The same things were measured in two ways. Each way mixes the same 9 hidden numbers, adds some noise and spreads widely along 6 directions of its own, which tell nothing about the thing.
In the rows, 128 means zero.
Some things both ways: the first way, then the second way.
[177 160 107 162 113 143 135 174 127 110  77 151 172 151 157 145 153  86
 120 113 144 113 157 114 143 118]
[ 70 108 153 171 101 140 152 139  61 144  92  98 109 121  94 108]

[ 56 141  99  81 110 121 119  90 112 103 106 135 122 140 105 103 141 136
 101 175 169 195 143 156 138 115]
[108 105 177 149 108 168 105 161 140 164 181 140 148 125 125 148]

[135 133 125  85 124 116 150 119 109 117 152 195 111 108 145 147 141 120
 124 171 133 140 171 144 192 129]
[124 107 197 151  74 130  97 111 131 117 113  73 121 160  81 116]

[159 117 144 133 182 134 184 214 129 118  90 127  68 224 117 153 155 173
 170 149 136 100  92 124 150 127]
[166 133 109 134 182 133 130 112  82 168  56 141  69 155 158  68]

[190 147 132 147 104 136 117 135 130 122 124 168 153 130 156 154 144  75
 123 144 121  61 118 139 120 115]
[159 116 217 184 160 156 113 107 122 133 102 151  85 153 123 118]

[140 167 112 164 139 142 113 147 132  99 102 147 122 149 155 130 127 127
 126 126 156 126 148 133 117 137]
[140 136 126 143 154 180 153 121  72 149 108 108 113 133 113 123]

[182 162 144 125  97 133 130 127 109 141 108 137 138 122 139 141 141  70
 132 142 135  89 143 146 120  88]
[165 109 108 107 145  90 174 100 163  86 120 103 135 100 106 132]

[ 93 123  86 125 159 119 156 166 146  98 105 144 108 188 134 125 163 142
 121 130 135 159  94 121 174 137]
[ 84  84 116 134  86  81  95 131 137 132 127 136 149 133  65 175]

[176 141  97  60  87 124 108  83 165 138 156 116 164 143 105 148 146  86
 134 168 133  97 109 124  98 123]
[113 118 144 135 101 136  76 165 151 144 154 152 131 158 105 172]

[163 119 128 130 139 124 122 149 131 158 149 120 127 141 136 152 136  94
 119 126 123  62 104 121 107 106]
[117 129  97 106 163 141 132 102 178 124 129 142 135  98  91 169]

[ 75 157 126 115 139 110 189 110 106  80  93 180  71 110 138 102 133 134
 112 187 156 187 159 183 161 107]
[103 130 107  72 202 198 109 161 158 191 134 107 141  89  77 139]

[106 122  74  92  97 121 110  79 117 113 158 171 156 118 151 136 172  93
  59 186 160 145 193 143 180 135]
[175 142 138 120 133  52 173  88  86  95  95 143 119 155 186 128]

[ 95 142  74 132 114 131 129  62 155  67 106  85 172 138 109 144 128 134
 160 129 137 200 117 144 108 138]
[154 137 152 158 125 191  97  97 105 117 127 147 126 191 165 107]

[112 166 111 201 126 123 139 151 144  80 124 141 131  99 173 116 116 104
 145  87 124 128 123 136 122 147]
[153 116 126 146 123 103 145 104 122 125 126 125 107 195 137 118]

[144 168 137 159 114 139  74 138 111 119 126 172 134 117 173 127 116 105
 110 148 146  87 122 132 120 133]
[163 126 205 154 168 170 169 121  88 109 133 140 126  99 166 120]

[133 153 128 147 146 140 133 156 142 119  81  86 105 170 112 129 131 134
 153  98 136 139  97 133 103 108]
[106 113  79  98 159 178 167 183 157 135 154 131 172  70 142 122]

[148 173  59  96  88 119 171 113 151 110  72  94 204 147 108 127 152  63
 136 154 142 155  97 140  92 116]
[ 48  86 173  93 175 165 121 139  89 148 111 118 149  89 139 110]

[ 66 124 108 127 131 109 158 134  85 107 111 155 140 110 135 113 144 106
  77 192 153 132 153 157 141 101]
[ 81 127 143  81 179 134 141 134 112 141 132 127 134  80 148 137]

[164 129 116  89 131 128 119 147 151 138 163  95 133 159 134 149 143 134
 168 153 135 110 105 102 150 161]
[128 117 117  65 158 107 161 102 178  88 155 138 146  94 142 171]

[172 153 100 174 143 126 142 154 189  92 126 116 110 145 169 144 145 111
 160  91 107  90  86 101 121 132]
[146 142 147 157 153 142 139 116 118 153  95 149 126 124 150 106]

[162 135 137  98 133 123 138 172 140 152 135 101 127 144 115 145 121 119
 164 144 123  80 100 103 119 119]
[ 77 128  74  85 149 157 154 148 141 137 116 111 148  84 123 126]

[ 86 103  98  88 135 107 117 152 124 163 146 168 115 164 104 117 156 101
  51 161 138  81  96 126 119  94]
[ 69 108  24  84 148  87 163 192 115 142 112 157 178  83 129 169]

[221 170  62  60 107 140  83  80 208 147 160 165 139 159 145 158 162  88
 103 133 149 102 148 107 107 136]
[140 119  78  95 128 141 130 157 161 130 177 175 181  86 128 188]

[132 140  98  24  97 116 110  84 154 121 144 124 145 153  86 136 134 139
 150 206 141 143  91 126 123 142]
[ 92  71 151  90 101 126 106 185 139  95 188 114 173 119 109 177]

[128 110 105 151 187 124 175 166 132 134 147 161  88 152 162 155 159 126
  86 127 138  85 158 134 142 113]
[155 163 119 122 133 111 111 105 109 161 115 164 108 152 207  82]

[148 109  90 138 163 140 130 124 153 130 163 151 115 175 148 170 172 127
 102 116 135 108 148 132 142 142]
[186 143 138 153 122 102 123  67 106 125  87 124  99 192 110 135]

[102 131 105 117 123 106 136 127 130 100 151 154 130  97 153 130 128 120
 117 159 123 124 131 119 155 129]
[ 99 153 103 127 126 121 126  96 102 138  77  98 128 136  64 155]

[182 148  82  94  93 133 113  71 173  99 113  77 178 128 129 159 139 105
 152 158 134 123 163 102 111 112]
[122 186  48 109 154 152 148  95  97 115  85 122 142  83 101 164]

Other things, the second way, with their names:
<312>: [145 110  42  97 159 109 126 108 173 128 139 170 134 132 102 172]
<410>: [193 151 132 140  64  64 118 108 102 118 113 136 129 165 150 145]
<314>: [ 78 106 108 108 154 177 139 138  93 133 112  92 152 118  96 125]
<196>: [105 106 185  90 115 200  32 163 181 149 147 101 138 146  72 152]
<215>: [118 101 133  37 163  71 147 151 157 106 156 150 159  73 158 190]
<379>: [109  65 138 161 110 101 117 103 150 116 118 123 129 157  71 153]
<130>: [ 53 152 125  86 101 154  93 148 115 148 177 146 150  99 161 154]
<433>: [149 111 153 144 134 132 131 138 154 139 160 133 135 128  91 172]
<416>: [127 139  32  83 149 107 141 197 122 130 128 127 176 100 120 164]
<252>: [118 151 117  90 129 103 100  76 110 142 107 107 106 123  79 161]
<350>: [ 93 109  67  77 141  86 172 112 128 117 131 101 150  97  99 153]
<73>: [115 104  95  84 145  72 157 151 125 133 120 123 147 113 152 128]
<411>: [139 186 114 129 185 192 133 128  74 182  92 135 123 113 118 130]
<387>: [ 92 135  92 146 106 178 176 137 112 165 121  39 166  72  91  64]
<362>: [ 93 118  45  77 109  67 182 129 114  77 135  98 146 102 131 138]
<386>: [101 101 119 117 102 102 147 150  87 107 108 114 154 128 133 133]
<263>: [111 106 125  94  84  77 102 149 155 149 180 118 133 133  86 190]
<266>: [146 125 194 131 126 134 104 130 125 166 141 130 116 141 117 148]
<325>: [ 94 100 144 138  36 101  84 169 144 142 178 115 168 142  97 164]
<144>: [123 138 136  66 151 137  60  80 146 134 118 138 131 155 126 155]
<307>: [ 70  81 129 101  82 143  64 104 169 152 175  58 160 132  36 138]
<371>: [115 158  77 115  81  86 126 152  69 133  90 130 165  90 120 164]
<243>: [192 118 144 110 105  81 133 102 108  73 118 128 126 154 192 108]
<57>: [121 120  70  93  92  64 152 105 174  93 161 125 144 107 139 141]
<310>: [128 119  35 123 141  65 213  32  96 119  97 110 128 121 123 118]
<277>: [102 112 147 174 110 187 101 161 162 160 130 121 120 125  64 136]
<190>: [ 34 117  34 113 129 136 140 106  76 151  61  90 127 119  56 131]
<148>: [125 156 175 176 129 171  77  80  93 197  86 122  94 159 121  81]
<53>: [141 110 183 130 125 121 128 116 159 107 135 141 120 118 121 156]
<268>: [122 108  89 100 123  84 172 119 111  83 100  87 151 106  85 153]
<108>: [109 100 124 133 131 167 140 143 163 116 149 112 116 150 124 109]
<79>: [103 171 132  92 201 155 144 100 102 146 103 145  75 143 175 123]
<287>: [ 99 128  81 117  57  83 128 145 157  97 130 128 164 124 115 159]
<279>: [168 133 112  99 170 139 100 129 156 115 127 132  76 169 107 147]

Some of these things the first way, each followed by its name:
[147 149  73  90 103 147 134  78 131 128  99  86 145 192 107 140 187  96
 107 159 175 178 168 166 134 121] : <266>
[182 152  77  42 116 108 126  92 218 109 196 170 116 118 146 147 137 122
 143 149 122 113 128  87 148 150] : <325>
[165 124 138  97 137 118 136 155 155 126 161 168 116 134 125 158 122 131
 158 125 119  93 126 110 135 135] : <108>
[185 149  80 111 113 133 134 105 176 102 132 141 157 149 142 159 157  99
 133 126 134 128 152 115 142 136] : <268>
[140 148 168 104 107 124  97 172  96 142 128 109 124 142 138 126 126 130
 168 167 130 101  70 113 155 146] : <53>
[ 96 102 102  91 108 119 119  92  97 144 134 117 151 136 101 145 163  90
  86 147 139 145 168 147 156  96] : <287>
[186 125 124 117 123 139 160 117 140  96 118 138 137 168 119 174 155 131
 163 172 146 125 161 149 140 134] : <279>
[164 147 106  42 113 116 122 122 145 152 178 194 108 125 147 130 142 103
  89 196 166  96 177 123 153 134] : <263>
[176 160  98 185 152 136 126 141 180  94 150 129 102 135 207 153 145 115
 149  93 120  89 118 113 141 154] : <410>
[116 141  86 106 123 120 143 111 134 111 118 192 132 139 132 133 157  99
  77 141 151 147 165 143 143 107] : <312>
[155 159 161 118 116 119 117 164 136 104 121 164  97 118 147 125 115 135
 174 140 115 106  86 112 155 126] : <277>
[108 148 133 190 145 114 157 184 115  87  92 147 135  95 170 129 109 119
 131 122 134 110 147 125 136 109] : <362>
[108 158 125 154 127 106 151 175 138  86 102 172 127 115 152 112 123 109
 147 108 108 127  57 119 144 130] : <379>
[114 168 128 153  99 121 119 151  97 112  88 145 160 104 152 108 120  80
 113 134 139 123 103 148 117 112] : <386>
[169 148 131 151 133 110 153 158 147 112 140 152 136  77 168 146 112  82
 132 117 108  62 158 109 120  95] : <57>
[189 139 115 170 161 154 132 159 131 152 125 111 139 185 150 178 157  99
 133  96 126  72 112 138 102 130] : <243>
[ 94 147 117 159 152 115 184 156 107 102 108  89 134 120 151 126 117 125
 166 146 124 140  68 156 126 137] : <144>
